There are 3 ways to turn a row about zero (a turn may also mirror it). The second row of each pair is the first, turned, with some noise. The first 21 pairs use one turn. New pairs use 2 turns, one after the other, and a turn may come again.
(in the rows, 128 means zero)
Some pairs, each with its turns in order after it:
[ 80 133 146 130 113 116]
[147  92 159 124 157 124]	J676

[182 109 120 114 138 158]
[ 96 170 111 115  92 134]	J676

[157 116  98  87 168 118]
[119 125  62 142 148 106]	J198

[102 155 145 110 145 141]
[144 134  99 135 146 165]	J773

[132 129 135 136 132 102]
[117 146 130 141 115 124]	J773

[128  89  65  99 222  77]
[ 24 133  44 157 106  95]	J773

[ 74 126 129  90  72 122]
[108  83 149  95 187 118]	J676

[114 108 129 146  70 177]
[124  73 185 107 129 139]	J198

[140 127 153 178 105 153]
[133 147 178 107 156 134]	J773

[154 147 139 122 164 138]
[129 139 102 173 135 142]	J198

[123 136 121 106 122 141]
[147 112 119 118 139 132]	J198

[ 79 134 142 117 117 177]
[144 105 164 121 172 155]	J198

[110 117 138 134 233 114]
[ 76 198  54 138 140 145]	J773

[134 102 179 131 125 128]
[128 146 180 109 113 111]	J676

[182  79 156 120 127 100]
[ 97 184 171 143 120 122]	J676

[127 128  85  73 168 119]
[138 130  70 118 170 106]	J198

[ 87  99 180 122  93  99]
[125 115 198 121 161 107]	J676

[193 118  51 160 110 105]
[ 84  96 165 154 132  45]	J773

[ 87 127  97  88 129 125]
[120  81  88 137 120 149]	J773

[103 157 113 125  27 134]
[184  94 173  54 106 147]	J198

[129 106 148 181 136  78]
[162 159 170 168 138 135]	J676

New pairs. What belongs after each?
[ 99 106 146 111 128 106]
[ 98 138 147 137 135 151]	J676 J198

[155 131 171 130 129 111]
[144 128 140 155 148  91]	J676 J676

[ 90 161 114  92 107 129]
[105 124 144  81 145 101]	J773 J773

[139 132 134  71 102 169]
[113  91  99 131  94 162]	J676 J773

[147 118 144 118 112  99]
[113 105 114 102 149 127]	J198 J676

[152 130  90  64 176 124]
[145 117 192  86 151  94]	J676 J198

[153 128 153 192 143 141]
[178 126 157 156 129  84]	J676 J773

[131 156 136 191 108 172]
[134 114 150 139  57  99]	J773 J676

[ 74 145 128 138  96  50]
[ 77 205 117 118 144 111]	J676 J773

[ 88 176 141 131 129 143]
[ 97 170 152 142 137 153]	J676 J676

[ 71 167 160 140  66 144]
[107 158  70 120  78  76]	J676 J773

[138 117  77 158 147 132]
[165  83 134 154 123 110]	J676 J198

[ 92 109 117  99 106 139]
[106 127 102 138 161 146]	J198 J198

[161  80 151 135 111 139]
[181 141 116 149 129 157]	J676 J773

[111 129 124  82 126 114]
[149 116  92 145 150 118]	J198 J198

[164 151 103 104  93 145]
[ 94  91 107 108 109 104]	J198 J198

[131 127 137  89 148 113]
[116 106 110 142 160 123]	J198 J773

[155 142 100 123 126 147]
[105 125 122 112 103  94]	J198 J198

[131  88 140 109 131 108]
[124  97  97 131 127 163]	J198 J773

[137 103 145 166  56 112]
[ 90 109 172  84 169  95]	J198 J676

[169 129  90 108 125 174]
[ 83 137  91 136  94 102]	J773 J773

[123  93 146 146 108 119]
[121 124 142 132 100  94]	J676 J676

[134  81 146 197 116 160]
[139 166 101 132 172 205]	J773 J198

[157  85 113 169  88 149]
[181 121  91 165 142 162]	J676 J198

[117  97 152 176 114 104]
[187 137 128 127 122 166]	J773 J773

[126 158  88 103 155 188]
[106  44 120 102 128 122]	J676 J773

[141 162 106 121 116 155]
[120 176 131 123 121 134]	J198 J676

[131 154 118 189  77 146]
[133 130  88 167 133  65]	J676 J773

[145 110 174 124  80 125]
[ 97 152 140 124 134  73]	J773 J676

[124 102 183 136 143 133]
[116 136 139 110 105 182]	J676 J198

[119 127 110 111 117 146]
[118 112 105 114 128 134]	J676 J773

[104 147 139 157 176 136]
[119 184 133 101 147 128]	J676 J676

[ 97 121 200 136 135 123]
[190 109 125 142 164 117]	J773 J773

